All groups share one centre, and each spreads out both ways along 9 directions, with some noise.
In the rows, 100 means zero.
Some rows, each with its group after it:
[112 114 71 119 95 113 94 98 133 81 122 126 59] => j375
[111 128 100 72 94 112 87 122 116 144 81 82 108] => j870
[114 103 120 98 52 117 81 79 137 118 62 85 82] => j899
[90 112 81 121 101 107 122 89 136 117 100 83 52] => j78
[100 111 122 98 103 115 126 77 124 125 83 77 115] => j490
[189 94 106 126 97 102 125 118 134 101 112 80 92] => j500
[127 105 66 125 99 84 105 136 87 86 131 127 105] => j60
[79 98 59 56 112 108 142 99 99 113 106 140 134] => j899
[91 108 97 132 108 62 156 70 116 102 101 66 90] => j130
[70 142 127 103 142 112 90 77 126 109 92 64 71] => j870
[40 103 122 89 136 117 100 83 87 113 98 79 95] => j899
[120 87 137 111 110 94 102 111 130 69 85 108 67] => j899
[74 121 123 112 110 76 81 99 114 99 106 67 57] => j78
[122 98 106 72 112 69 107 117 111 84 93 107 99] => j375
[87 108 91 79 139 100 137 126 108 121 67 104 100] => j375
[105 129 111 128 150 86 116 79 109 86 114 61 86] => j490
[97 94 156 117 73 69 115 110 101 94 94 105 134] => j500
[132 96 112 92 105 93 111 136 91 104 94 111 134] => j490
[107 100 107 99 120 90 92 168 83 100 74 118 97] => j60
[138 86 93 80 87 107 89 126 106 81 77 145 108] => j500
[115 104 139 103 95 124 83 65 110 112 112 61 114] => j500
[77 105 123 53 118 140 79 116 123 117 81 115 87] => j130
[46 101 150 87 78 64 89 72 109 93 100 91 100] => j130
[105 98 120 57 68 76 59 151 113 117 72 103 77] => j490
[74 115 124 113 82 87 79 90 109 117 87 63 76] => j500
[68 115 102 85 114 75 103 130 88 111 97 104 106] => j60
[126 111 42 74 88 90 83 111 94 110 101 101 94] => j870
[105 86 111 85 113 119 94 124 113 79 61 140 86] => j375
[103 110 104 104 65 34 107 110 123 79 127 113 88] => j500
[84 101 126 142 93 139 98 91 115 120 75 81 74] => j78
[56 121 114 98 129 73 109 100 88 119 68 62 93] => j130
[84 97 85 98 91 79 138 112 96 135 43 83 105] => j130
[150 102 111 119 120 97 102 75 110 73 107 77 96] => j375
[112 109 80 108 123 121 152 95 117 131 87 82 109] => j490
[80 106 128 119 98 90 91 48 97 73 109 89 109] => j130
[82 119 89 107 84 127 78 80 76 135 102 77 127] => j60
[123 126 118 69 112 72 67 124 79 111 118 72 134] => j500
[91 77 112 63 62 108 115 85 161 109 95 114 61] => j500
[82 122 129 83 111 77 105 100 121 113 124 77 94] => j130
[130 107 104 105 95 104 78 81 107 79 110 99 102] => j60
[136 98 158 134 98 81 77 150 96 76 96 107 106] => j78
[106 92 77 69 95 108 121 126 119 116 72 127 94] => j60
[116 130 62 76 111 91 137 97 98 113 87 119 158] => j899
[107 143 95 108 95 89 83 109 90 137 128 60 120] => j375
[76 121 153 96 128 73 86 106 125 84 99 81 66] => j870
[125 102 113 111 116 60 153 140 130 94 113 109 93] => j78
[99 127 96 90 108 78 120 102 112 130 113 67 106] => j870
[131 85 136 72 82 89 86 123 126 88 99 113 93] => j500
[82 126 68 93 149 116 127 105 95 116 83 101 105] => j375
[93 114 127 62 118 97 61 123 86 88 96 117 120] => j130
[102 86 128 85 108 67 111 135 111 97 131 95 85] => j899
[84 122 141 78 125 96 128 106 129 107 94 112 125] => j870
[75 115 101 114 156 128 77 75 84 87 99 72 71] => j899
[95 88 77 74 147 130 110 137 84 112 82 114 93] => j899
[123 100 153 99 86 66 109 103 116 81 129 104 132] => j870
[90 123 132 103 121 93 102 102 116 111 54 73 88] => j899
[66 112 130 81 83 76 73 84 97 93 109 96 111] => j500
[112 94 58 38 100 74 123 138 126 80 88 172 97] => j490
[77 83 125 110 103 97 143 100 132 113 96 91 74] => j490
[114 103 108 78 97 116 69 103 89 117 65 82 108] => j375
[170 107 92 122 92 79 108 124 116 106 126 73 92] => j490
[107 83 109 87 60 112 87 78 131 81 101 131 91] => j375
[65 96 91 120 136 143 128 75 79 113 87 92 111] => j490
[82 99 112 78 102 91 69 114 87 91 59 110 93] => j130
[77 111 98 123 74 91 66 135 67 122 116 95 105] => j60
[83 103 143 110 99 59 122 134 95 108 118 96 122] => j60
[113 96 151 126 72 102 87 90 115 73 127 117 118] => j375
[105 103 139 105 71 73 101 77 101 100 133 81 137] => j870
[121 93 117 60 89 83 57 91 104 57 103 123 104] => j78
[127 88 124 60 70 86 68 137 118 83 97 137 102] => j130
[119 85 124 70 33 85 100 97 128 101 102 130 133] => j899
[109 114 114 91 102 82 110 104 117 125 101 62 94] => j78
[52 101 98 88 100 124 69 98 101 108 39 108 62] => j500
[72 90 117 100 118 95 98 100 104 80 50 108 68] => j130
[160 126 53 87 80 82 82 89 123 91 131 98 93] => j490
[124 88 111 82 121 97 120 69 118 58 106 124 115] => j78
[127 125 103 83 104 90 53 123 72 110 95 79 125] => j60
[45 127 119 112 138 91 142 94 108 106 117 103 113] => j375
[100 79 85 49 79 78 72 123 86 63 87 166 111] => j870
[63 111 97 60 56 86 72 84 114 120 106 101 93] => j78
[108 93 103 118 75 85 94 107 131 83 82 110 51] => j500
[73 91 140 85 139 69 104 117 103 60 113 120 84] => j899
[103 107 88 58 86 62 104 156 87 112 105 133 139] => j60
[98 104 96 71 75 110 71 55 113 102 107 90 97] => j78
[126 64 86 84 84 57 112 132 90 70 98 133 99] => j870
[105 111 94 99 112 112 113 94 88 127 88 77 128] => j870
[67 116 115 75 106 96 77 81 99 105 91 85 99] => j78
[95 101 105 87 141 114 113 96 110 59 83 146 101] => j870
[98 99 142 115 95 101 101 100 128 112 89 71 73] => j375
[128 108 146 108 128 100 76 117 108 76 103 89 91] => j130
[67 102 130 87 63 89 94 50 135 95 119 95 88] => j490
[98 115 110 94 124 71 73 137 97 86 92 95 68] => j60
[121 118 89 96 96 69 143 87 114 109 143 91 140] => j78
[102 129 99 95 146 103 62 116 103 101 62 68 51] => j490
[82 76 136 80 89 90 75 98 105 69 129 121 85] => j899
[74 101 97 137 82 117 112 52 114 99 130 94 88] => j60

New rows. What belongs after each?
[114 93 139 45 114 89 102 99 122 82 130 112 122] => j500
[122 113 116 115 84 128 92 37 121 98 107 77 117] => j490
[99 88 120 94 107 92 136 112 107 97 99 116 123] => j490
[104 105 44 71 79 86 112 129 111 116 106 133 93] => j60
[117 89 119 112 54 96 124 87 128 109 105 103 118] => j500
[128 91 121 93 85 87 88 90 147 75 120 98 55] => j500
[89 103 125 113 92 117 79 40 136 87 99 69 57] => j60
[82 99 84 70 113 119 103 121 77 151 111 78 115] => j899
[161 82 116 120 56 85 76 129 120 73 87 122 81] => j500
[58 84 113 90 77 121 80 65 123 76 71 135 71] => j500
[87 103 96 78 124 87 145 134 112 97 91 141 112] => j375
[114 91 108 79 80 77 58 142 99 88 99 113 75] => j490
[95 121 96 69 114 100 100 120 126 134 54 78 69] => j490
[149 95 94 90 139 93 118 120 115 91 64 84 77] => j375
[114 86 132 110 129 109 112 123 117 89 75 99 77] => j899
[129 111 109 55 89 77 102 115 95 116 129 101 159] => j500
[66 93 153 91 160 110 137 85 111 75 83 113 109] => j500
[116 109 115 87 93 67 95 107 82 94 122 99 146] => j870
[104 92 146 104 94 72 97 85 99 61 110 116 126] => j130
[42 119 140 78 116 83 90 99 109 124 85 68 83] => j130
[79 124 144 136 125 68 97 114 84 104 80 61 97] => j500
[104 116 113 125 56 94 87 86 91 130 98 68 129] => j500
[90 92 102 68 92 94 128 60 135 72 110 139 112] => j60
[93 104 53 110 140 104 143 85 109 91 62 108 72] => j130
[111 131 116 101 122 142 86 90 108 122 79 78 114] => j870
[178 124 69 84 101 87 107 112 109 98 113 105 135] => j490
[116 78 104 81 96 98 84 126 119 78 107 123 59] => j899
[105 115 162 103 93 67 86 103 130 78 59 95 88] => j899
[118 114 105 73 118 95 119 86 93 116 103 82 151] => j78
[67 106 87 70 76 75 58 92 96 93 72 106 70] => j130
[103 146 114 99 146 67 115 66 133 79 112 71 85] => j490
[94 95 74 136 82 72 123 141 87 86 147 144 105] => j60
[75 98 71 73 97 95 116 87 96 108 95 112 110] => j870
[95 94 166 115 73 94 112 55 137 76 91 104 112] => j899
[145 123 121 100 116 133 110 95 124 101 102 111 143] => j870
[115 80 136 117 52 131 88 85 141 106 90 100 76] => j375
[141 112 76 116 124 108 108 103 98 100 90 85 101] => j130
[110 117 116 56 118 97 82 130 124 105 41 106 84] => j490
[116 120 88 44 133 74 99 118 114 100 124 97 98] => j500
[98 96 70 50 101 106 118 131 91 129 93 125 131] => j899
[70 59 96 118 97 143 133 87 103 102 92 125 90] => j490
[129 111 120 94 95 71 74 113 120 91 117 78 73] => j500
[127 117 125 96 121 105 139 109 125 128 128 79 127] => j130
[116 116 126 92 131 87 108 142 123 95 19 107 83] => j899
[96 117 77 90 107 113 69 89 89 97 84 102 93] => j500
[115 101 118 112 65 118 82 90 113 99 115 111 113] => j375
[107 121 109 83 87 70 87 102 112 118 113 70 98] => j60
[105 109 49 67 131 122 84 125 67 119 108 104 110] => j899
[65 99 118 129 59 106 90 87 120 121 57 82 61] => j500
[88 105 125 93 127 88 106 125 102 115 100 73 86] => j899
[76 115 86 69 114 69 100 133 90 123 58 91 89] => j130
[119 93 123 105 95 129 94 99 114 105 63 98 98] => j899
[79 82 64 93 129 122 126 69 94 73 79 137 96] => j870
[146 101 101 93 89 94 127 129 148 126 80 85 74] => j490
[106 74 121 94 74 114 101 125 140 71 85 166 77] => j375
[117 95 108 67 142 69 125 89 103 80 76 85 108] => j375
[112 88 87 75 119 109 140 156 119 119 42 130 92] => j500
[129 117 71 85 133 129 108 65 101 116 88 66 113] => j78
[118 91 124 80 114 103 108 103 103 85 84 118 127] => j78
[80 105 64 48 114 123 109 94 122 96 95 150 97] => j130
[91 101 119 108 132 88 112 106 90 80 106 105 108] => j490
[87 111 154 87 162 119 99 126 119 92 89 98 82] => j130
[65 111 82 64 83 66 127 130 136 131 96 109 70] => j78
[135 101 114 72 116 88 91 120 106 80 109 112 113] => j500
[113 101 144 91 76 98 120 101 133 109 40 111 125] => j899
[132 113 156 66 109 100 95 85 121 123 70 48 125] => j60
[133 111 117 73 105 94 61 141 101 114 64 78 88] => j60
[113 89 143 130 106 107 102 96 125 83 80 90 72] => j500
[130 135 111 101 126 101 121 108 121 117 109 82 122] => j870
[85 104 110 97 83 90 50 86 98 90 75 84 66] => j130
[121 146 100 99 128 121 63 108 97 125 85 58 99] => j870
[84 77 148 117 118 55 139 102 99 76 102 89 98] => j870
[118 87 114 138 75 97 117 80 103 108 65 72 100] => j130
[99 95 116 118 98 124 148 109 132 121 91 112 104] => j375
[106 90 139 89 63 101 100 82 129 93 110 116 119] => j870
[81 97 115 60 117 118 108 134 95 141 33 94 112] => j375
[83 88 110 86 113 125 94 120 104 129 85 79 72] => j899
[118 106 66 59 78 107 116 118 130 129 89 122 104] => j870
[84 85 131 120 110 150 107 96 78 131 67 80 126] => j490
[121 102 101 106 105 91 92 108 106 89 110 96 84] => j490
[120 100 110 112 103 112 81 68 131 56 109 116 67] => j870
[121 105 89 59 25 77 98 93 124 122 115 118 141] => j899
[127 108 90 72 141 119 142 124 141 101 116 127 96] => j130
[104 111 90 92 120 87 111 105 132 83 77 111 61] => j899
[85 82 99 92 132 120 106 92 78 89 149 108 115] => j899
[82 94 95 61 60 90 80 111 74 121 53 117 139] => j130
[126 91 120 101 82 142 87 72 120 108 92 86 101] => j500
[123 100 89 87 87 111 96 108 104 118 100 96 108] => j899
[103 80 75 89 123 125 110 124 90 129 144 79 79] => j899
[158 120 99 54 108 72 54 131 99 87 88 97 107] => j60
[125 95 115 79 142 94 118 120 121 93 68 90 79] => j78
[131 111 89 128 77 110 100 95 129 86 139 120 90] => j375
[114 113 120 101 120 92 123 105 110 101 105 93 120] => j870
[91 111 109 98 122 109 134 92 123 102 55 107 103] => j899
[106 111 107 97 117 114 102 112 89 126 69 80 122] => j130
[96 113 138 119 82 117 62 91 88 114 92 71 111] => j78
[141 85 73 66 81 117 93 151 111 130 81 111 89] => j899
[97 91 94 67 87 94 124 93 151 111 88 98 58] => j78
[80 104 149 91 66 85 96 92 144 119 66 77 71] => j899
[62 116 138 116 155 91 119 85 93 102 115 57 94] => j899
[130 118 104 76 152 81 100 96 126 69 84 90 72] => j60
[140 96 74 81 94 111 88 134 90 129 115 87 106] => j899
[104 105 94 77 76 124 100 83 121 122 107 104 116] => j130
[127 107 94 74 92 110 73 118 87 109 88 110 130] => j130
[82 136 141 93 107 84 106 87 92 121 57 78 157] => j899
[95 111 72 32 86 76 102 105 118 126 96 98 99] => j78
[92 91 145 114 83 98 125 91 159 115 76 72 49] => j899
[97 100 124 84 101 72 87 129 84 96 66 105 114] => j130
[138 83 138 83 92 129 57 99 86 84 67 111 133] => j78
[111 73 96 105 80 100 92 91 112 83 87 104 64] => j870
[108 96 153 98 118 117 89 84 104 87 97 88 115] => j500
